There are 5 ways to turn a row about zero (a turn may also mirror it). The second row of each pair is the first, turned, with some noise. The first 45 pairs use one turn. New pairs use 3 turns, one after the other, and a turn may come again.
In the rows, 128 means zero.
Some pairs, each with its turns in order after it:
[113 137 151 131 120 150 168 123]
[106 140  98 112 132  99 125 144]
Z674

[130 122 137 123 152 134 117 110]
[139 139 117 117 118 116 135 154]
Z658

[129 162  48 139 154  82 115 162]
[ 42 117 142 107 170 160 140 105]
Z452

[133 146  79 111 173 126 141 116]
[102  90 120 123 142 158 112  90]
Z452

[109 139 146 125 138  85 133 135]
[126 145 132 154 139 166 136 142]
Z658

[163 120 116 126  94  88 142 176]
[ 95 190 142 101 121 123 145 105]
Z452

[171  48 178 131 118 134 136 109]
[190 153  88  76  99  81 125 132]
Z452

[106 162  96 149  89 140 129 110]
[121 145 133 173 174 150 115 137]
Z452

[110 157  92  96 145 147 176 150]
[ 93 119 121 161 102 173  99  96]
Z452

[129 120  95 208 118 153  55 160]
[157 139 147 172 108 143  57  54]
Z674

[138  50 112 167 105  92 171 127]
[120 185  45  98 140 107 141 119]
Z452

[139 130 100 137 173 140 126  93]
[148 140 103 109  87 119 156 131]
Z658

[144 120 101 152 116 132 130 140]
[143 137 144 114 135 146 130 153]
Z670

[127 208  99 116 130 104 163 166]
[134 129  72  73 106 106 173 166]
Z670

[208 163 129 208 121 136 132  84]
[187 208  96 151 114  67 142 121]
Z89

[143 114 104  78 162 161 128 131]
[121  99 120  87 149 156 122  84]
Z670

[126 108 135 134 109 126 139 124]
[150 123 147 143 127 122 126 128]
Z670

[132 104 133 122 130 124 169 124]
[132 118 122 116 166 122 137 149]
Z89

[144 121  98 173 196 133 144 161]
[141  91 102 115  80 130 139  61]
Z674

[120 127 183 166 107 147  64 191]
[ 90  94 145 152  92 131  63 194]
Z670

[134 176 160 124  48 101 131 170]
[126 133 190  68  98  85 141  86]
Z89

[118 131 123 131 121 151  51 106]
[157 103 163 109 163 138 117 179]
Z452

[ 82 161 143 126 141  79 208 164]
[104 142 124  24  92 113 144 135]
Z674

[144 112 138 133 151 140 116 140]
[117 117 118 143 131 137 139 101]
Z674

[159 130 127 122 104  92 168 174]
[ 93 135 138 105  71 164 139 152]
Z674

[ 82 149  79 122 147 120  70  87]
[ 90 186 113 126  84 167 137  91]
Z670

[ 73 122 129 124 153  48 130 113]
[ 79  76 126 165 169 106 124  87]
Z89

[136 126 199 122 124 104  48 128]
[146 130 143 126 145 149  69 214]
Z658

[126 190 150 143 171 121 118  94]
[174 113  99 114 128 168 167 162]
Z658

[128 129 169 126 107  96 119 152]
[110 106 145 107 114 102 160 110]
Z89

[120  82 139 125  56 132 105 167]
[108 201 132 156 133 175 102 134]
Z674

[ 85 156  85 166  71 119 118 152]
[ 82 180 192 131 125 124 115  96]
Z89

[ 99 178 128 105 103 152 172 135]
[165 133  87  91 100  85 121 123]
Z670

[138 129 149 154 127  92 124 148]
[152 141 137 149 134 160 102 126]
Z658

[ 58 127  82 138  68 127 132 113]
[176 178 147 124  51 128 132 117]
Z670

[119 116 158 121 164 128  83 175]
[104  99 154  93  89 107 135 172]
Z452

[144 148  48 120 124 120 115 121]
[164 145 172 177 134 150  92 111]
Z89

[124 164 131 138 154 139 126 116]
[154 118 110 107 132 145 156 137]
Z658

[186 108 197  62 184 137 191  86]
[ 70  79  86 144 148 102 234 167]
Z674

[111 149 116 135 124 128 204 207]
[109 148 120 129 190 158 136  42]
Z658

[ 48 144 135 128 124 116 145 130]
[106 137 175 132 156 158 179 134]
Z658

[117  70 109 121  88 136 112  98]
[166 136 164 160 109 162 118  92]
Z670

[154 107 141 119 145 140 142 122]
[151 119 105 123 134 131 140 154]
Z89

[143 128  85 161 104 100 145 125]
[162 140 141 130  74 129 117 141]
Z674

[125  74 172 145 155  89 107 125]
[103  95  92 151 135 116 192 130]
Z89

New pairs, each followed by its turns in order:
[ 78 144 146 198 159 125 124 101]
[123 110  67 146 125 120  81 181]
Z89 Z674 Z658

[ 48 169  99 141 134  78 146 132]
[145  60 106 107 135  85  89 181]
Z89 Z658 Z670

[117 132 131 164 154 155 110 158]
[126 109  94 104 157 154 106 127]
Z658 Z670 Z452

[111 151 112 118 176  90 155 120]
[164 154 148 144 149 153 102  98]
Z674 Z452 Z452

[106 131 114 121  87 126  48 133]
[103 128 138  63 162 175 114 145]
Z658 Z89 Z89

[ 93 108  48 149 129 113 139  96]
[168 117  83 128  89 153 179  92]
Z670 Z658 Z674

[ 69 140  99 125 127  48 168 171]
[108 132 185  81 148 206 156  92]
Z452 Z674 Z452

[184 179 123 137 106 119 117 127]
[112 162 130 150  97  83 153 163]
Z89 Z674 Z452

[143 145 132  86 180 143  97 133]
[110 111 177  90 103 114 123 160]
Z674 Z658 Z674

[133  96 127  97 133 112 191  91]
[146  89 123  99 101  85 170 104]
Z670 Z670 Z674

[141  64 115 160 134 122 102 103]
[124  81 115 111 170 105 167 102]
Z674 Z452 Z452

[146 117 121 122 126 100 122 122]
[118 141 125 127 155 151 135 119]
Z670 Z674 Z452

[113 142 136 125 162  89 117 128]
[128 105 143 132 146 173 128 132]
Z658 Z670 Z674

[102 133 132 171 139 112 128 118]
[132 139  95 125 118 138 119 169]
Z670 Z658 Z89

[149 125 144 119 167  77 113 124]
[147 145 139  89  88  94 122 109]
Z452 Z658 Z674

[124 136 141 139 132 146  74 131]
[124  92 135 132 117 110  99  94]
Z89 Z452 Z674

[ 77 131 120 116 131  54 183 133]
[116  84 216  96 136 147 134 131]
Z658 Z670 Z674

[141 116 128 120 127 144 154 126]
[139 142 154 118 139 141 111 129]
Z674 Z674 Z452

[150  69 143 101 130 107 143 118]
[108 104 104 148 179 149 105 123]
Z452 Z89 Z670

[131  94  65 139 171 152 173 135]
[144  89 140 174 120  60  92 120]
Z670 Z452 Z658

[ 96 132 129 106  88 136 153 154]
[112 138 149 158 101 109 127  86]
Z658 Z658 Z452

[ 76 208  48 200 124 127 176 155]
[ 36 124  79 137 129 100  94  24]
Z674 Z674 Z674

[ 64  76 127 141 109 105 128 143]
[114 134 165 151 147 146 145 197]
Z670 Z670 Z670

[ 99 139 114 150 139 191 156 146]
[141 160 109 185 139 121 156 157]
Z670 Z89 Z674

[104 122 132 133 146 160 184 119]
[127 131  73 137 102 115 162 141]
Z674 Z89 Z89

[127 112 143  94 145  89 133 128]
[149  89 121 148 152 129 146 112]
Z674 Z670 Z89

[133 136 146 171 156 177 120 138]
[ 99 108 136  88 137 130 154 164]
Z670 Z452 Z89

[160  94 161 114 102 136 100 136]
[142 161 172 122 105 163 115 113]
Z674 Z452 Z658

[131 155 135 123  98 130  63 163]
[108 112 171 130  90 158 163 152]
Z658 Z658 Z452

[129 117 149  48 109 145 119 183]
[183 153 181  88  84 137 138 105]
Z89 Z452 Z89

[148 136 118 135 132 129 126 149]
[131 141 134 122 131 132 109 108]
Z89 Z670 Z658

[167 208 124 134 134 172 147 117]
[145 129 138 121  92  60 114 189]
Z89 Z674 Z452

[143 129 114 180 163  48  99  94]
[145 138 199  68 166 167 113 103]
Z670 Z89 Z674

[149 170  97 152 160 129 131 173]
[124  95 115 199 153 132 128 111]
Z658 Z452 Z674

[134 135 111 124 129 117 187 130]
[142 142 110 133 169 110 117 160]
Z674 Z89 Z658

[158 128  80 105 128 120 140 129]
[146  95 125 143 148 140 168 138]
Z670 Z670 Z674

[202 138 153 146 111 100 154 131]
[176 109 107 177 117 177 115 142]
Z658 Z658 Z670

[143 138 164 145 133 110 141 127]
[168 140 130 141 125 140 131 113]
Z670 Z674 Z452

[106  69 136 139 112 126 155 128]
[116 137 133 132 104  70 155 108]
Z674 Z658 Z658

[123 134 120 161  94 134 106 129]
[ 98 111 125 138 117 138 141 162]
Z658 Z658 Z670

[113  48 151  64 166 128 138 201]
[ 78 141 114 143  16 144  95 163]
Z89 Z89 Z452

[143  74 111 159 122 129 149 133]
[119 127 139 116 137 101  84  89]
Z452 Z452 Z670

[124 113 117 105 133 127 149 134]
[129 144 125 129 118 123 144 100]
Z674 Z658 Z670

[168 188 118  97 114 147  69 193]
[161  67  86 185 147 139  69  99]
Z670 Z674 Z674

[ 53 124 120 124  87 133 122 100]
[121  97 148  99  88 115 178  85]
Z658 Z89 Z670

[137 133 125 129 147 143 158 137]
[123 110 138 105 146 110 127 124]
Z658 Z89 Z452

[127 108 108 129 171 157  96 116]
[134 102 117  84 143 162 135 109]
Z674 Z452 Z452

[126 173 155 140 138 116 133  48]
[106 109 172 157 174  85  82 139]
Z674 Z658 Z452

[117 146 161 143 165 128 144 116]
[153 140 121 138  97 111  91 124]
Z89 Z658 Z670

[136 124 158 141 125 100 139 164]
[114 111 123 103 138 112 168 144]
Z670 Z670 Z89

[120 126 112 114 153 174  95  93]
[ 82 163 119 140  94 124 146 155]
Z674 Z452 Z658

